The rows come from 4 hidden closed curves, with some noise, and rows from the same curve form a group. Each curve winds through 8 dimensions. The rows are also pushed far along 5 directions, which tell nothing about the answers.
In the rows, zero is written as 128.
Known rows, each followed by its group:
[107 127 164 111  92 122 131 169  89 105 107  82 148  71 121 116 139  80
 154 126 137 225 147]
G
[ 85 145  83 111 111 110 125  96 188 189 166 187 177 123 104 145  52  79
  99 117  65 141 127]
U
[118 160 116 104  85  83 114 174 117 142 122 115 117 140  91 123  46 120
 113 132 125 205 187]
G
[ 94 161 134 118 100 121 123 189 118 110 131 122 144 105 118 125 113  73
 159 122 132 192 160]
G
[ 89 165 113 126 129 122 101 178 150 133 147 168 123 140 133 165 126 113
 163 119 145 133 173]
U
[121 146 119 136  75 121 133 174 119  75 118 177 147 144 145  99 119  77
 163 120 140 137 137]
L
[158 197 157 147 134 153 122 217  98  83 100  90  99 136 116 115 131 163
 156 137 186 116 191]
G
[114 108  94 126 137 120 158 140 196 125 177 213 139 187 158 122 139 113
 150 164 120  54  49]
L
[148 118 193  51 143 134 130 160 108 105 104 141  99 143 110  75 100 152
 143 150 151 170 127]
R
[109 140 170  53 125 133 117 178 120  98  97 138  88 168  92  85  63 128
 137 146 120 176 163]
R
[142 117 153  94 184 165 106  54 102 180  98  68 100 112 113 121 116 163
  82  96 107 128 137]
U
[ 90  93 110 126 112 133 155 100 154 156 133 148 177  94 177 144 159  86
 144 115 114 125 102]
G
[131  80 127 120 109 140 148  84 134  98 117 154 141 136 155  93 134 103
 121 121 104  99  88]
L
[123 187  89 187 160 132 101 158 151 147 158 109 121 145 138 164 160 147
 134 115 150  67 169]
L
[111 119 115 140 106 103 144 128 153 165 153 201 183 114 168 160 141 120
 157 139 148 121  98]
R
[144  69 166  99 122 137 148 117  88 143  90 102 125  99 164 115 171 140
 137 168 143 161  84]
G
[130 162 127 126 129  93 104 164 108 127 145 111  92 168  79 124  67 144
 115 121 134 172 168]
G
[120 108 124  72 122 120 133 171 156 120 161 175  92 163 127 102  86 104
 152 129 120 155 134]
R
[123 106 105 111  96 115 133 160 138 121 143 166 131 130 143 114 138  87
 152 131 126 155 119]
U
[129 104 158  96 118 157 162 131 144 128  83 143 176  92 168  88 171 125
 152 148 138 118 111]
U
[141  72 143 157 163 130 125  13  99 165 125  78 146  86 150 148 178 157
  86 110 113 108  76]
L
[144 180 116 183 159  99  93 113  87 160 145  82 121 119 114 189 147 165
 109 107 172 129 140]
U
[133 144 121 145 147 113 118  99 106 152 152  32  98 104  91 166 107 142
  82 113 118 163 146]
L
[131  95  88 156  72  82 169  88 156 141 150 195 204 112 181 138 146 104
 129 127 134 109  66]
G
[138 132 153 149 151 158 112  88  76 127 103 104 114 119 143 158 157 147
 124 122 146 104 105]
L
[116 110  62 153  81  98 152 134 169 170 144 177 155 139 166 162 121 122
 134 139 124 107 127]
G
[132  84 169  97  96  95 127 138  91 113 101 104 148  66 149 110 176 124
 147 130 152 217 145]
U
[145 147 128 115 137  96 122  77 107 173 146  56 135  71 104 166  98 136
  86  73 145 194 153]
R
[112 187 155 117 110 120 104 233 108  74 117 161 131 142 119 105 136 100
 176 168 165 162 151]
L
[126 153 110 185 130 110 126 108  98 177 145 109 160  89 145 197 160 125
 136 100 166 139 115]
R
[130  41 137  82  86 127 167 117 147 139 119 166 174  76 170  79 165  85
 150 138 104 168  91]
R
[123  79 136  99  77 125 156 103 105 102  97 129 135 109 147 107 111  88
 130 108 116 173 117]
L
[123 133 113 105 128 100 128 148 149 115 162 148 102 173  86 107  67 117
 114 124 109 149 127]
U
[128 141 154  99 166 165 106 123 103 118 103  86  64 169  75 101  81 147
 101 130  94 130 145]
R
[151 104 140 147 126 105 138  69 103 144 133  74 130 104 100 136 102 151
  83 118 112 157 117]
G
[ 99 154 123 139  66  98 123 193 138 122 128 193 195 107 132 110 124  75
 163 153 127 179 143]
R
[145 112 114 152 161 158 144  83 129 165 141 136 129 132 174 160 168 146
 133 116 150  58  77]
G
[101 132  95 152  82 111 131 114 138 131 137 131 149 113 120 156  92  85
 112 130  95 150 132]
L
[148  82 154  75 132 138 171 123 138  93 115 168 133 156 173  72 154 123
 154 143 153  97  51]
U
[105 134 146 148 111 116 128 178 130 103 110 156 171 101 171 140 198 129
 186 132 169 132 161]
U
[151 153 116 132 106 154 134 211 139  77 138 178 125 151 139  79 147  84
 168 154 137 102 116]
L
[111  53 112  69 102 124 185 125 185 110 134 185 136 152 176  94 134  99
 155 135 116 115  77]
U
[129  29 130  67  89 121 174 115 163 110 154 165 125 125 163  84 122  88
 141 138 103 150  82]
R
[146 148 130 131 125 108 142 112 109 145 136  93 147  87 132 158 130 131
 120 100 169 157 123]
R
[111 134 102 163 122 129 125 142 142 140 147 124 122 123 146 180 144 127
 142 125 134 106 158]
R
[135 149 144 149 143 107 107 112  96 107 122  34 105 114  96 131 121 158
  89 112 134 156 167]
L
[139 104 145  75 110  90 125 129 115 135 115 116 132 103 119  97 123 129
 114 141 134 206 133]
U
[147 158 132 170 147 157 117 136 121 154 112 159 179 100 164 132 200 139
 156 140 155  79 114]
U
[125  90 171  81  63 105 163 145 102  75  88 124 164  85 147  71 130  84
 145 151 136 206 106]
R
[ 98  66 116  95  94 116 150 102 171 135 152 179 158 100 130 128 109  77
 127 137  77 163  98]
U
[105 178  96 176 113  92  75 138  97 154 153 123 125 120  98 200 107 110
 117 118 125 171 168]
G
[121 167 122  86 120 124 130 142 144 127 106 117 144 116 107 105  94 112
 117 107 133 156 167]
R
[133 110 156 125 146 176 142 117 126 153  95 111 151  90 159 120 174 140
 143 142 128 105 118]
G
[106  52 124  83  76  87 162 108 163 161 144 158 173  80 145 125 110 102
 130 128  99 199 122]
R
[139 197 143 165 153 147 107 174  99  95 105 101 106 146 144 163 170 167
 152 139 194  75 158]
U
[141 101 142  86  87 138 150 154 112  75 113 105 101 117 114  80 101  79
 130 141 111 180 120]
L
[124  92 107 107  81  98 121  88 115 122 142 100 105  98  89 140  73  89
  86  89  79 209 158]
G
[137 134 160 185 129 134 109 119  74 118 108  83 135  95 139 153 172 145
 129 144 141 130 131]
R
[133 150 137 190 121 127 133 122  91 135 107 128 165 100 173 179 192 146
 154 130 186  99 109]
L
[175 169 140 156 165 174 136 159 123  95 127 124  91 170 128 119 136 172
 141 131 169  42 125]
G
[110 141 120 157  82  86 130 129 118 140 155 126 185  83  98 135  95  81
 115 126 103 204 122]
G
[134 140 172 113  92 128 111 198  81  59 104 146 133 119 126  75 148  90
 171 147 148 183 136]
L
[139  94 178  96 143 171 156 116 135 111  70 117 147 110 146  78 162 158
 140 148 126 101 122]
U
[142 205 138 162 150 160  87 171  90 136 108 134 101 147 103 156 117 156
 142 130 156 107 176]
L

New rows. What belongs after each?
[111  64 113  88  94  96 168 106 176 116 154 154 136 134 151 117  98 112
 123 124 109 138 112]
R
[167  88 172  55 143 152 160 116 144 103 103 149 141 119 154  50 155 139
 137 139 145 113  83]
R
[175 164 178 120 157 147 100 119  40 133 101  47  84 104  95 129 112 159
 104 118 166 176 140]
G
[159  70 199  83 168 191 145 117 123  96  84 142 120 126 163  59 194 159
 154 167 131  79  80]
G
[102 142 116  81 111 117 120 185 129 127 142 153  94 170 123 119  79  87
 153 125 130 175 137]
G
[ 92 209  73 169 117  96  99 176 147 139 178 131 112 162  84 185  66  98
 122 120 124 143 171]
L
[161 152 141 159 137 139 130 123  80 146 129  91 138  93 130 144 145 129
 128 114 163 139 111]
G
[131  91 106 130 155 155 131  75 146 151 161 165 112 157 135 127 130 112
 114 125  83  76  69]
L
[130 135 116 151 150 127 115  75  87 202 144  69 118  98 123 189 117 132
 100  92 130 157 124]
G
[108 195 117 155 162 136  95 142 134 177 130 126 132 150 110 157 103 156
 118 143 128  95 161]
G
[155 100 171  98 174 146 132 131 112  99 130  95  67 159 111 101 138 166
 125 157 136 117  93]
L
[125 127 103  94 119 130 125 154 125 134 132 124  68 167 125 140  83 118
 131 118 130 147 155]
G
[128 177  94 189 158 131  89 111 133 210 160  88 131  86 104 217 130 159
 104 103 126 123 192]
R
[167 118 168  76 179 162 107 100  90 124  97 106  43 177 108 108  96 185
  94 156 133 103 107]
G
[136 176 140 143 170 137  90 152 110 117 108 112  91 163 140 150 162 181
 139 125 178  83 169]
U
[108 100 123 126  68  64 145 141 133 126 154 131 165  87 137 141 112  99
 140 114 139 209 151]
R
[113 145 104 179 112 105 123 170 154 167 161 179 176  99 157 184 166 136
 170 137 160 119 157]
R
[107 140 115 168 104 112 109 136 133 152 156 151 170  73 118 179 146  98
 139 133 118 164 140]
U
[131 103 162  73 118 113 135 148 115  83  94 117 110 138 146  90 140 141
 141 136 157 156 141]
U
[116 104 110 178 112  98 143 121 125 163 129 154 171 121 178 165 189 144
 150 157 149 105  88]
G
[109 121 110  80 168 156 131 108 172 137 155 199 103 203 148 111  94 114
 135 116 111  61  82]
G
[156  89 167  63 131 126 160 101 123 113 119 133 135 114 144  85 118 130
 122 129 148 150  80]
R
[146 158 123 112 128 149 110 175 118  87 129  98  75 152 101  91  98 104
 128 116 117 139 170]
L
[ 82 104  82 133 143 102 125  45 155 213 167 152 140 153 145 181  98 122
  96 111  86 106  82]
G
[118  88 142 134 133 147 156 125 167 109 102 161 160 133 179 107 185 161
 155 158 130  56 110]
G
[136  94 141 137 138 120  98  82  91 160 140  85 116  74 105 159 142 129
 103 109 106 192 137]
U
[115  75 119  50 107 101 179 120 169 115 121 144 125 156 151  88  96 119
 124 137 123 143  97]
U
[135 141 147 136 148 147 109 106  87 116 108  45  73 123  93 153 108 154
  91 127 119 138 149]
L
[118 177 104 106 116  98 124 168 140 143 162 117 127 131 100 132  74  90
 119 129 133 181 141]
L
[143  99 145  66  91 104 140 134 106 110 108 141 113 137 121  83  83 112
 114 152 125 189 108]
G
[136 128 122 143 132 114 130 147 123 117 132 128 109 157 142 139 138 157
 141 119 154 111 139]
G
[110  96 158 129 116 135 151 102 127 139  96 108 180  66 153 129 167 127
 144 110 127 151 134]
U
[156 124 160  81 174 135 120  98  93 107 104  72  62 161 125 120 118 173
 101 121 158 124 121]
U
[142 122 149 151 131 121 118 112  94 112 123 120 149 112 141 115 167 131
 132 120 140 133 105]
L
[171  68 171 120 125 125 142  76  83 100  87  84 130  92 154  96 181 160
 109 144 143 135  88]
U
[169  58 186  60 159 130 141  84 106  95  92  98  88 137 141  77 163 185
 109 154 146 127  82]
U
[144 100 148 185 141 120 129 105 105 133 120  68 135  89 130 150 191 176
 122 140 137 126 127]
L
[117  94 120 137 137 116 123  88 109 151 120  74  94 126 138 172 134 161
 108 112 125 138 145]
G
[141  89 140 154 146 145 145 119 152 160 135 155 155 103 178 158 201 175
 157 153 153  76 113]
R
[124 152 136 118 124 135 135 174 148 133 100 153 162 114 154 123 165 135
 158 158 161 115 142]
U
[120 125  82 170  68  90 138 118 132 162 120 143 212  73 169 136 163  89
 128 121 124 149 136]
U
[121  66 144 102 126 128 154 114 159 103 148 164 129 133 121  99 125 117
 133 134  95 132  95]
U
[154 102 174 117 126 133 143  90  78 138  89  94 136  92 143 131 146 155
 123 134 154 155  98]
L
[137 202 136 182 166 176  93 205 113  81 129 117  77 164 119 159 162 158
 167 127 174  61 179]
G
[153  78 107 116 154 162 154  58 150 170 145 124 105 137 135 135 109 137
 100 112  99  78  83]
G
[154 138 120 127 155 189 129 156 143  90 125 138  86 169 142  90 151 131
 143 142 126  48 124]
L
[118  81 146  87 102  90 137 102 115 140 108 106 148  76 150 130 149 122
 121 125 135 204 134]
U
[168 124 128 120 156 161 128 134 121 116 105 129  61 180 141 134 134 190
 126 153 155  55 130]
G
[151 118 155 148 136 125 147 107  95 166 113 113 172  64 165 170 193 154
 149 131 183 139  93]
R
[133  84 156  75 105 100 175 154 159  66 124 165 136 155 126  61 118 128
 146 163 133 142  85]
U
[142 149 140 151 142 149  93 128  64 140 126  59  77 104  89 166 119 124
 115 116 128 173 152]
L
[129 120 103  88 107 152 137 158 174 117 151 194 121 148 120  86  89  78
 143 118  94 121 137]
G
[132 121 146  50 148 141 124 108 139 133 103 116 117 134 101  67  87 121
 104 105 103 155 145]
R
[138 118 191 124 112 116 123 181 107  54 101 139 142 110 115  76 169 142
 165 145 149 163 154]
U
[139 155 190 142 148 181 128 192  86  81  85  83 118 103 144 113 197 144
 178 144 180 123 152]
G
[138  67 105  77  96 130 165 113 178 111 151 164 114 146 109  78  65  91
 109 115  72 137 116]
G
[113 128 153 102 101 124 123 130 109 147 110 101 156  55 113 141 119  96
 128 127 122 214 151]
U
[113 143 109 127 116 145 144 148 157 115 157 166 139 136 122 120  99  75
 143 125 108 118 109]
G
[131 178 100 165 154 118 106  81 128 198 162 123 160  94 137 195 133 136
 107  91 153 112 130]
R
[130 111 175 138 134 166 143 139  98 112  92  82 142  75 156 127 193 131
 157 137 148 133 121]
G
[176 147 139 112 139 163 129 153 103 106 100 104  65 157 130 121 116 168
 131 135 169  97 152]
G
[129 185  96 160 173 142  91 115 141 159 148 163 103 194 108 152  90 165
 113  94 124  52 155]
L
[131 117 157 149 162 134 128 152 120 121 131 137 123 135 159 142 207 160
 167 166 166  94  88]
L
[118 123 136  86 140 128 138 143 161 139 147 207 126 170 140 118  99 136
 150 146 139 100 100]
R
[112  96 167  47 143 155 136 138 127 105  94 117  65 167 113  96  82 140
 129 140 112 145 142]
R
